The same things were measured in two ways. Each way mixes the same 9 hidden numbers, adds some noise and spreads widely along 5 directions of its own, which tell nothing about the thing.
Some things both ways: the first way, then the second way.
[ 34 -13  25 -39  -5  13  11   2 -32 -10 -38   6  10  29   6   1]
[  5   4 -27   8  29   4 -30  24 -10  12  -4  12  19   0   4  -1 -10 -18
  19]

[ 18 -11  25  -8  19 -12  19  -1 -10  33   6  -4  26   0   6   9]
[ 22 -13  11 -22  -2 -10 -15  15 -23  -4   8 -31 -15  16 -13  27  -9  -4
  21]

[ 28  -1 -13 -19  -3  -3   3  15  -4  17  14  -7  16   7  11   4]
[ -7  10 -13  11   5   2 -12   9   1   6  -2  19 -11 -17  16   1  -6   5
  -6]

[  8 -13  -1 -17  21 -49  -6  32  18  44  56   3  25  -9  13  10]
[  3   1 -26 -11  -3   6 -29  21  -6   3   9   3 -17   3  -1   8 -13  -2
   6]

[ 12   4  12  11  -4  29  17  31   7  13 -26  -6  13   9   7   4]
[  7   5 -29   6 -15 -16  20 -15 -30  18 -12 -11 -29 -17   2  -2  -4  -5
  18]

[ -7  11  -3   3 -17 -22 -40   5  29 -14  26  10  -3  -1   5   1]
[  9  23   7  -8  11  17 -25  25  26 -23  -2  -8  12  16   0 -11 -16  -7
 -12]

[-33  -4   8  25   8 -32   0 -11  -7   7   6  -1   0  -1 -27 -11]
[ 24  -2  -4   0  13  17 -27  31  -7   0   3   4   7  -6   6  -5 -15 -17
   9]

[-19 -11  32  14  10  22   2 -16 -23 -29 -53   2 -15  20 -10   8]
[ 12  -8   5  -9  -8  -2   6  -2  -2  -4   5 -13   1  15  -9  -3   4  -3
  -7]

[ -9  13 -43  -7 -17 -35 -18   5  29  -9  35  -1 -18 -13  -8   9]
[  3  -5   0 -11 -18  14 -24  13   4 -25  11  -4 -12  -4   9   3  -6   0
 -20]

[ -7 -27  -7   7   5  19  31   4  -5  26   4  10  14 -21   1 -11]
[  9   1  -2   6  22   0 -27   8   1   1   7  -1   8  11   4  -9 -17   3
 -20]

[ -8  13 -51   7 -19   2  14 -20 -35 -27 -20  10 -49  -8   1 -31]
[  6 -10  30  17  -4  14  33 -10  30  10   2  28  11  11   1 -24  10  -3
  -3]

[ 12  18  18 -13  -7  20 -33  -5   8 -30   7  16   0   5  11 -19]
[-25  15  -1   7  -4  -7  11  -5  25   2 -10  36  10  -9   1   8   0  -1
   1]

[  1  -5 -12   6   7  -7  -4  -4  -1  17  -1   4  -1  -9   8  -7]
[ 15  12 -11  -9  -6  11  -6  20  16  -1   5  21  -8  -5   8  -7   6  -6
 -24]

[ 42  -9 -28 -22  -1 -15  -1 -32 -26  11 -22 -11 -20   0  10  14]
[-20  13  18  -9  -6 -13  -7  -5  18  -8  -8  11   6   1   1  14   8  25
 -34]

[ -4  -5  31   3  15   1  17  -5 -34 -14 -28 -14  -6  29 -10  16]
[ -9  -4   6  16   8  12 -15  -8   3  -3  -5  12  10  -1  16  -8  -6  10
  -6]

[  7 -21 -26 -12 -11 -10  18   9  15  33  15   9   4 -25  13   8]
[-22   8 -11   6  11 -13 -20 -14   1  -6  -9 -13  11  18  -2   4  -6  17
 -12]

[-28  18  -3 -13 -17  10 -40   1  59 -47  28  28  -6 -20  -1  -3]
[  1 -16   0 -21  -9  -9 -24  -2  -7 -27  -1 -36   3  39 -16  37   7  -2
  23]

[  1  30 -25   3 -18   8 -41  23  35 -32  43  -3  -4   5  -3  -4]
[ 57  -6 -16 -15  -5 -15  29  41 -21  33  37  -3 -28 -24 -22 -20 -25 -46
   6]

[-32 -16  12  31   5 -20  14 -11 -28  12 -31  -1 -10   9 -16  -9]
[-14  11 -19  16 -12  16  15  -2  19   3  -2  35   6 -27  14 -30   2 -12
 -22]

[-2 -2 61  0 25 39  9  3  4 -3  6  8 35  1  0 -8]
[-39  -3 -24  32 -15   5  11 -23  19  -8  -7  57  12 -37  23 -13   5  -8
 -19]

[-18 -23 -45 -15  -2 -47   5   9   4   9  61   2  -9 -16 -10  12]
[-38 -13  35  15  26  -7 -58 -14   7  -7  -2 -24  17  42  -6  16 -31  51
   1]

[-12 -24  52  -2   4   6  10   1   3  26   8  -3  63  12  -6   8]
[  1   0  28 -20  19  -9 -42  20 -23 -18  -7 -58 -13  25   4  37  -1  15
  28]

[  5 -17 -30   0   4 -50   4 -19 -27  12 -14 -11 -32   3  -2  23]
[-56  17  -5  37   9  18 -35 -33  38 -25 -32  39  21  -1  37  -5   2  38
 -34]

[ -9   9  62  14  54   6 -23   0  10   0  17  -9  33  11  -5   6]
[ -8  -1 -15  26  10  16 -20   3  21  -1 -22  41  21 -16  22 -13   6  -2
 -13]

[ -6  -9  53  -5  19  45   3  -7 -22 -24 -27   8  20  21  -1  -8]
[  4 -15 -18 -11 -22  -6   8   1 -13   5  18  26 -31 -16   8  34   7  -8
  10]

Other things, the second way, with their names:
<311>: [ 20  -8  38 -24 -10  15 -34  35   9 -16   8 -36 -20  17   0   0  -4  21
 -23]
<419>: [ -1   1  -5  -8 -28  11  14 -10  12 -21 -12  21  -6  -6  18  14  22  -3
  -6]
<525>: [ -6 -16  20   1  -8   6 -10 -14   7 -21 -11 -13  13  24   4   6  10  14
  -5]
<484>: [  3  20  -4  14  23   0 -10  -2  26  -7 -26  15  26  16   8  -6   6  -3
 -16]
<614>: [ 12  -1  -7   4  18 -13  -9  -9 -29  17   9 -14 -17  10   0  20 -25   3
  26]
<616>: [-13  -7  26  11  35  12 -61  -1  -3  -6 -17 -12  35  32   9  11 -10  36
  -1]
<570>: [ -7  17  -1  20  37  26 -64   5   3  -5 -37  34  10  -5  55  25  15  37
 -14]
<453>: [ -4   2  39 -10  -6  11   0  21  34 -11   9 -15  17  16 -13 -33   1   4
 -34]
<602>: [-27  13   9  16 -19  15  19   1  41 -19   3  26   9 -28  16 -41  -3  -3
 -47]
<44>: [ -2  11  22  -2  25   2 -37   3   3 -11 -20 -15   0  30  11  28  -9  26
  15]
<50>: [ 13  -5 -18 -10 -16   3   4  -2   4  -3  -2  -3 -20  23   0   8  22  -3
   4]
<482>: [ -1  -4   2   4   8 -10  -5   6  -7   5  -9 -17   4   7   3   1  14  -2
   8]
<454>: [  1   5 -28  32  38  11 -25  26  -1  11   5  40  14 -39  30 -23 -18 -24
 -14]
<109>: [-40 -15  13  23  13 -29 -22 -34  -2  -6  -5 -17   2  24  -3  24 -14  30
   7]
<328>: [  4  17   6  20  35   7 -16   7  -1  17 -15 -10  27  11   4 -38 -15   9
  -8]
<521>: [ -7 -13  14  -8  -8  17 -22   6   0 -14  -5  -9  14   9   5   6   7   8
   6]
<506>: [-27   4   9   1   7 -13  -8   4  -4   4 -13   5  21  -9  -3  19   0   2
  17]
<295>: [ 24 -15  -6 -19 -29  -9  39  22 -10  10  34   7 -11 -25 -26 -11 -14 -46
   7]
<76>: [ -9 -25   1  -9 -26 -29  29  -3   7   3  17   2   1   3 -37   9  -3 -18
   8]
<149>: [ 45  29  18 -26  59  -7 -47  49 -11  26   7 -20  -4  41  -5  28 -19  10
  19]
<498>: [  9  -6   7   4  -2  -3  -2   2 -20   9 -11  -9  -1 -12   1  -5  -7   1
   8]
<427>: [ 18  -4  -9  -2  -1   9  -4  19  -2   4   1  -6   0   7  -3 -15   2 -17
   7]
<120>: [ 10  -7  14  -3 -14  15   1   2   1 -10 -18  -8   9   4   8  -9  18   3
  -4]
<47>: [-29  -3  17   6 -15   1  12 -14  13 -21  -7   8  24  -4  -2   3  -2  -8
   4]
<542>: [-16   3   8   4 -14  -4  -8  -6  12 -21 -22  -6   9  -5   0  -6  -6   5
 -17]
<451>: [-17   1  -3   2 -15  -8   0 -14   1  -9  10 -12 -15   4  -7  -4 -20   8
 -10]
<276>: [ 13  19 -12  -7  -1  -9   4   1   5   5  10  18 -33   2   7  20  -5   5
 -15]
<333>: [  9   6   4   2   7  -3  -8   9  10 -10 -11  -5   9  10   0  -4  -3  -6
  -7]
<349>: [  0   5 -14 -18 -60  -7  58 -19  -1 -10   2  -1 -38 -17 -12   0   3 -18
   4]
<32>: [  5  -9   7  13 -16   7  21 -21  -1   5  -8  24 -11 -11  10  -2   2   3
   1]
<388>: [ -2  -6 -17  21   2   1   6  -3   5   9   6  13   9  -8  -2 -30 -14 -16
 -12]
<143>: [ 19   1  26 -16  -4  16  -8  24   9 -20  15 -15   3  -3   3 -22  -8 -11
 -30]
<14>: [  9   4  15   9  26  18 -11  23  20   8  -2   7  31  16   1 -30   0  -6
  -7]
<12>: [  3  17 -14   2   4  -1  -2  15 -19  24  -6  -3 -13 -20   8 -16  -7   3
   2]
<174>: [ -2  10 -14  10   2   4 -22 -12 -16  -3 -15  15 -14 -15  24  20 -17  13
  -1]
<438>: [ 18  -4   9 -28  -7 -15 -12   5 -29   3  11 -40 -36  23 -14  33 -17  13
  21]
<550>: [ -8   8  -2  11  -9  29 -19  12  35 -28 -25  30  21 -15  29 -23  24  -2
 -39]
<346>: [  5  14  10   0  17   9 -24  20   8   1 -13  -7  15  13   2 -10  -8   4
  -2]
<307>: [ 18   2 -18  11  -2  -9  32   0  12   7  -1  13  11  -3 -10 -28   2 -32
 -11]
<594>: [-39  -7  24   7 -27 -10  22 -28  14 -12  -6   1  -1  -2   1   3  15  20
 -10]
<474>: [-17 -18  27  -1 -19  -3  -5 -17 -18 -24  -8  -9  -7 -16  19  33   1  13
   8]
<145>: [ 33  -2 -28 -20   4  18 -37  25 -28  17  16  20 -20  -3   7  26 -17  -1
  14]
<460>: [ -5   1  -4  -9 -21 -39  39 -10  -9  10  -1 -24   3  -1 -37  -4  -8 -16
   6]
<446>: [-24  22 -12  51  46 -11 -13 -23  27  22 -45  41  47   7  10 -27  -2  19
 -18]
<539>: [-10  -5   1 -14   9   8 -52  17  -2 -30   7  -7   5   6  15  37  -6   3
   0]
<557>: [-18  -2  16 -14 -19 -20  -5 -11 -11   5 -11  -4 -30  -4   6  45  13  36
   1]
<507>: [  8  -7 -38  -5  -5 -34  -1  10 -42   4   8 -19 -17 -29  -7  19 -18 -31
  18]
<440>: [ 28   2 -18   1   5   6  -2  17 -11  10   4  11  -9 -11   6  -5 -11 -19
   4]
<478>: [ 22  10  12 -27 -22   6   9  14  12 -11   7  -8 -35  17  -6  15  -1   2
  -1]
<171>: [  9   8  21 -21 -10   6  -5  22   5 -10   9 -20  -1   4  -5 -14  -7   0
 -16]
<121>: [-14  -9 -12   4 -12  -3  -9 -16  -2  -9 -12 -16  -4  17   3   2  14  11
  -5]
<409>: [ 16  -8  45 -28 -20  12   1  25  12  -2  21 -35  -8  29 -27 -22 -12   8
 -12]

Some of these things the first way, each followed by its name:
[  1 -30 -14  -7  14 -43  -5 -34 -27   7  -3   6 -13  -5 -10   8] : <76>
[ -1  -9 -22 -29 -19 -43   0 -21   2   2  20   5  -5 -12  -8   9] : <539>
[ -8   0   6  -2  19 -28 -29   1   0 -13  -8  -5 -12  17  13  30] : <50>
[ -7  -2   6  20  -1   4 -23 -23  -3 -25 -38  -2 -13  11 -23   4] : <542>
[-14  17 -40  -4 -21  -2 -14 -21   5 -53 -22   0 -51  -1 -15   7] : <525>
[ 25  31  -3   0 -15   7 -12  30  38   6  16  10   2 -12  28  -1] : <349>
[ -4   5 -29  16  -4 -46   4  -5 -11  15   3 -11 -27  -3  -6   8] : <440>
[-22   5  21  30   3  18 -23 -16   4 -33 -30   4 -18   9  -7   5] : <307>
[-10 -36   4  17  -4 -14   6 -25 -58  15 -44   1  -9  21  -1 -10] : <149>
[ 29  13 -41 -29  -6 -16  -5  31  18  15  51   3   6 -12  22  -7] : <409>
[-31 -36  -3  29   9 -23  30  -7 -27  24 -18   2  -6  -5 -20  -1] : <388>
[-10  -2 -44   6 -22 -18   0  -3   3  11   7  10 -11 -19  -8 -26] : <346>
[  0  16 -18  16  -4  20  20  -8 -25 -20 -36  -3 -33   3  -5 -15] : <32>
[ -1  28  14   0  19  22 -41 -12  35 -26   7  -1  14  -4  -8  -5] : <550>
[  5 -13 -40  -8 -52  25   9 -11   9 -20 -40  11 -10  -9 -22  -9] : <507>
[-3 -1 50 -1 25  3 -4 18  5  7 10 -3 34 16  7 10] : <427>
[-14 -32 -28  15 -13 -22  30  -1 -28  24 -28   6 -16  -4  -5  -7] : <438>
[ -5  -5 -58   3 -42 -41  19   6 -18  -6  -5  -5 -48   3  -2  14] : <614>
[ 15  15  14   3  22  -4   9  14  11  23  21 -20  16   0  -3   9] : <498>
[ 11   5 -51 -13  -7 -14 -34   0   5 -19   6 -12  -9   9 -11   8] : <311>
[-17  11  10   7 -20  21  12 -29 -13 -42 -38  -7 -17   9 -31  -5] : <474>
[-11 -18  19  22  11  26   9  -9   7  25  -2  15  33 -21  -1 -22] : <333>
[ 19  15  47 -26   9  -4 -19  -4  10  -7  21  -4  21  13   1   6] : <506>
[ 10 -23   5 -13  -7  23   1 -17 -36 -15 -44   8   3  19  -4 -13] : <453>
[ 34   3   7  -1  31  24   1   5  13  35  25   0  22 -21  24  -3] : <446>
[  6  21 -48   2 -28  -4 -37   6  14 -27   3  13 -30  -4  16 -13] : <478>
